The groups are shells around one centre, one inside the other: the same stretched ball of 7 dimensions in 6 sizes.
(in the rows, 128 means zero)
Known rows, each followed by its group:
[168 123  68 140 125 100 115 148 140 150 131 139 207] | (3)
[146 117  80 175 127 109 109 134  83 148  83 159 145] | (4)
[178 140  85 155 165 119 135 123  85 150 111 152 136] | (4)
[160 104  90 182 136 124 115 152 122 145  67 147 157] | (1)
[161 142  67 122 130  77 112 135 113 149 145 126 179] | (4)
[168 150  76 133 137  70 109 120  93 147 141 141 153] | (1)
[174 119  70 161 126  84 119 149 128 154 127 152 191] | (0)
[172 138  69 152 146 115 127 131  96 151 123 173 182] | (2)
[168 137  79 130 144  93 121 135 115 148 129 116 156] | (5)
[136 111  67 149  97  78 102 140 104 157 123 120 167] | (1)
[156 111  97 165 152 132 122 151 118 141  62 115 131] | (3)
[158 131  75 123 123  80 106 140 129 148 136 107 175] | (0)
[149 109  87 157 142 135 123 151 116 146  75 114 147] | (2)
[156 129  73 143 143  97 123 153 114 146 107 124 165] | (4)
[143 136  79 132 139 114 112 128  88 144 103 119 141] | (3)
[151 130  68 150 112  74 105 124  85 155 134 148 161] | (3)
[162 124  80 170 140  92 118 144  99 147  95 152 151] | (5)
[147 116  86 146 141 112 118 156 122 143  82 100 145] | (1)
[140  97  70 187 121 123 123 156  96 156  76 154 167] | (2)
[166 125  83 147 128  94 103 143 134 142 110 138 179] | (2)
[167 117  76 160 150 112 137 158 120 152 101 129 164] | (0)
[194 118  86 181 161 120 141 147 124 152 101 163 166] | (3)
[155 120  80 155 137 110 127 132  89 156 109 123 135] | (1)
[174 120  86 181 141  95 121 136 100 151  99 160 144] | (5)
[175 141  84 162 168 136 133 123  80 145  94 172 144] | (2)
[153 118  76 166 116  86 107 130  92 154 113 150 155] | (5)
[167 135  78 156 153 126 131 125  82 151 109 159 150] | (0)
[165 132  77 154 134  88 118 123  87 154 126 145 145] | (0)
[167 111  91 184 137  93 124 137  95 155  93 136 120] | (3)
[163 110  79 166 133 134 125 139 113 154 100 149 172] | (1)
[152 132  81 139 149 108 127 135  90 149 106 110 130] | (1)
[162 103  90 197 138 123 128 137  87 156  75 155 126] | (4)
[175 143  85 147 177 117 135 144 105 140  94 138 144] | (2)
[186 116  87 178 170 125 154 150 111 156  95 138 140] | (3)
[186 132  81 159 151  92 131 134 110 153 126 148 156] | (5)
[169 122  79 187 158 140 143 129  68 157  89 180 140] | (3)
[180 133  83 152 153  87 126 145 120 147 116 135 156] | (4)
[155 132  70 161 122  86 105 128  86 149 115 170 167] | (2)
[179 118  86 173 152 114 138 138 104 155 105 144 143] | (5)
[186 125  85 185 167 100 145 147  97 152  95 157 134] | (3)
[159 125  81 176 154 119 134 134  71 152  86 155 127] | (5)
[156 117  83 147 121  92 105 140 123 148 110 117 159] | (5)
[191 145  76 155 167  96 141 134  98 151 129 161 159] | (0)
[146 104  77 164 105  83 100 153 125 150  99 128 171] | (0)
[142 118  71 164 139 112 126 153  88 149  84 136 150] | (1)
[163 121  76 160 137  79 121 158 120 148 106 129 162] | (3)
[167 110  79 174 146 118 142 148 103 158  99 135 148] | (4)
[180 132  80 165 141  85 123 127  98 154 126 160 154] | (4)
[175 132  94 166 174 120 141 134  85 147  86 134 110] | (0)
[165 113  86 167 122 110 104 134 122 148 101 154 171] | (1)
[178 135  91 167 164 129 132 120  83 148  96 161 129] | (2)
[173 141  78 129 154 103 130 132 109 149 132 122 158] | (0)
[181 119  76 174 142 108 130 142 115 154 113 168 177] | (5)
[165 142  85 143 150 100 112 130 101 140 105 142 148] | (5)
[177 155  88 141 172 115 124 122  91 138 106 154 141] | (2)
[147 128  71 148 113  81 103 127  90 152 124 142 160] | (0)
[175 122  78 196 162 115 147 141  72 156  88 179 135] | (1)
[174 133  68 161 135  85 121 136 101 152 128 172 180] | (4)
[166 124  88 177 167 152 139 133  80 148  71 163 132] | (2)
[168 121  71 167 139  99 135 140  94 159 120 149 158] | (4)

New rows. What belongs after each?
[174 136  76 123 139  81 119 143 137 148 141 110 176] | (1)
[146 107  72 180 141 129 134 157  93 153  73 149 157] | (1)
[145 135  76 154 141 111 114 131  75 144  92 152 144] | (1)
[141 110  68 156 115  98 115 151 107 154 106 126 171] | (5)
[149 111  72 171 102  68 102 137  98 156 117 146 160] | (1)
[174 149  77 128 155  88 127 131 104 147 135 125 153] | (4)
[180 125  93 185 182 152 146 141  92 145  63 169 133] | (1)
[141 117  86 145 117 103 100 132 106 147  99 110 142] | (3)
[147 104  77 188 116 106 110 144  95 152  82 163 159] | (5)
[179 118  93 204 184 151 154 143  77 149  54 174 116] | (3)
[177 137  72 157 128  67 113 124  97 154 144 165 167] | (3)
[154 118  87 163 149 114 129 144  94 149  83 117 123] | (5)
[145 135  80 120 133  95 104 142 119 140 110 101 158] | (1)
[161 148  78 138 142  92 107 125  93 141 116 151 157] | (0)
[178 140  70 155 156  93 138 137  93 154 129 156 160] | (0)
[166 123  79 174 126  87 110 130  95 151 110 168 157] | (4)
[148 123  72 150 127  95 110 149 111 146 102 137 172] | (5)
[184 123  78 176 142 109 126 135 111 153 114 180 178] | (0)
[157 117  86 169 131  80 112 143 103 149  96 127 132] | (1)
[153 115  94 164 149 135 123 140 101 145  70 123 126] | (0)
[167 145  82 136 152 104 113 132 108 139 111 142 160] | (5)
[166 136  73 148 138  98 122 125  91 153 129 150 160] | (5)
[176 123  92 159 160 105 135 145 114 148  97 116 128] | (2)
[156 112  74 154 116 112 115 134 113 157 120 137 176] | (3)
[140 109  75 148 110 105 105 143 117 151 106 118 170] | (4)
[144 105  79 159 126  96 117 164 124 149  86 104 154] | (3)
[154 109  64 177 125 106 131 148  93 161 108 158 172] | (2)
[139 101  72 156 103 113 103 149 126 152 100 128 187] | (1)
[155 141  75 118 132 108 106 127 113 144 128 126 176] | (3)
[169 123  75 167 116  79 101 137 118 149 120 171 187] | (3)
[129 109  79 169 129 126 117 143  78 149  68 130 132] | (3)
[162 112  90 160 155 126 134 158 123 147  78 108 140] | (1)
[166 134  80 151 136  86 105 140 116 141 108 150 168] | (2)
[152 103  91 182 156 155 141 149  92 151  55 129 122] | (3)
[154 143  86 132 149  94 109 133  99 138 101 119 135] | (1)
[164 115  82 151 135 109 119 149 132 148 105 122 169] | (5)
[173 111  98 210 172 142 144 142  77 149  48 168 107] | (3)
[180 121  87 167 149 114 130 135 112 153 108 145 151] | (5)
[165 119  87 156 130  99 113 133 115 150 110 128 149] | (4)
[170 137  90 137 162 110 126 139 114 142 104 114 139] | (4)
[172 131  78 156 128  89 107 131 114 147 122 164 179] | (4)
[190 152  89 140 177 109 129 134 115 138 111 147 153] | (1)
[130 109  72 171 105  95 101 138  82 153  91 146 152] | (1)
[147 121  71 154 113  96 100 136 105 148 110 153 180] | (5)
[148 107  71 146 104  93 108 145 128 156 125 116 182] | (1)
[136 112  76 141 102  78  99 141 113 152 116 100 154] | (3)
[162 102  87 178 129 108 125 141 107 157  96 127 137] | (2)
[167 117  84 178 136  86 119 146 106 150  95 147 145] | (0)
[183 123  89 194 178 124 155 137  73 156  83 162 111] | (3)
[168 142  87 141 153  97 119 125  94 145 113 129 131] | (4)
[156 115  83 170 128  86 111 147 108 148  92 135 146] | (4)
[135 102  66 150 106 103 112 158 122 155 105 115 184] | (3)
[171 138  84 144 157 116 129 127  96 148 113 135 143] | (5)
[138 123  59 135 101  69 100 146 112 152 134 126 191] | (3)
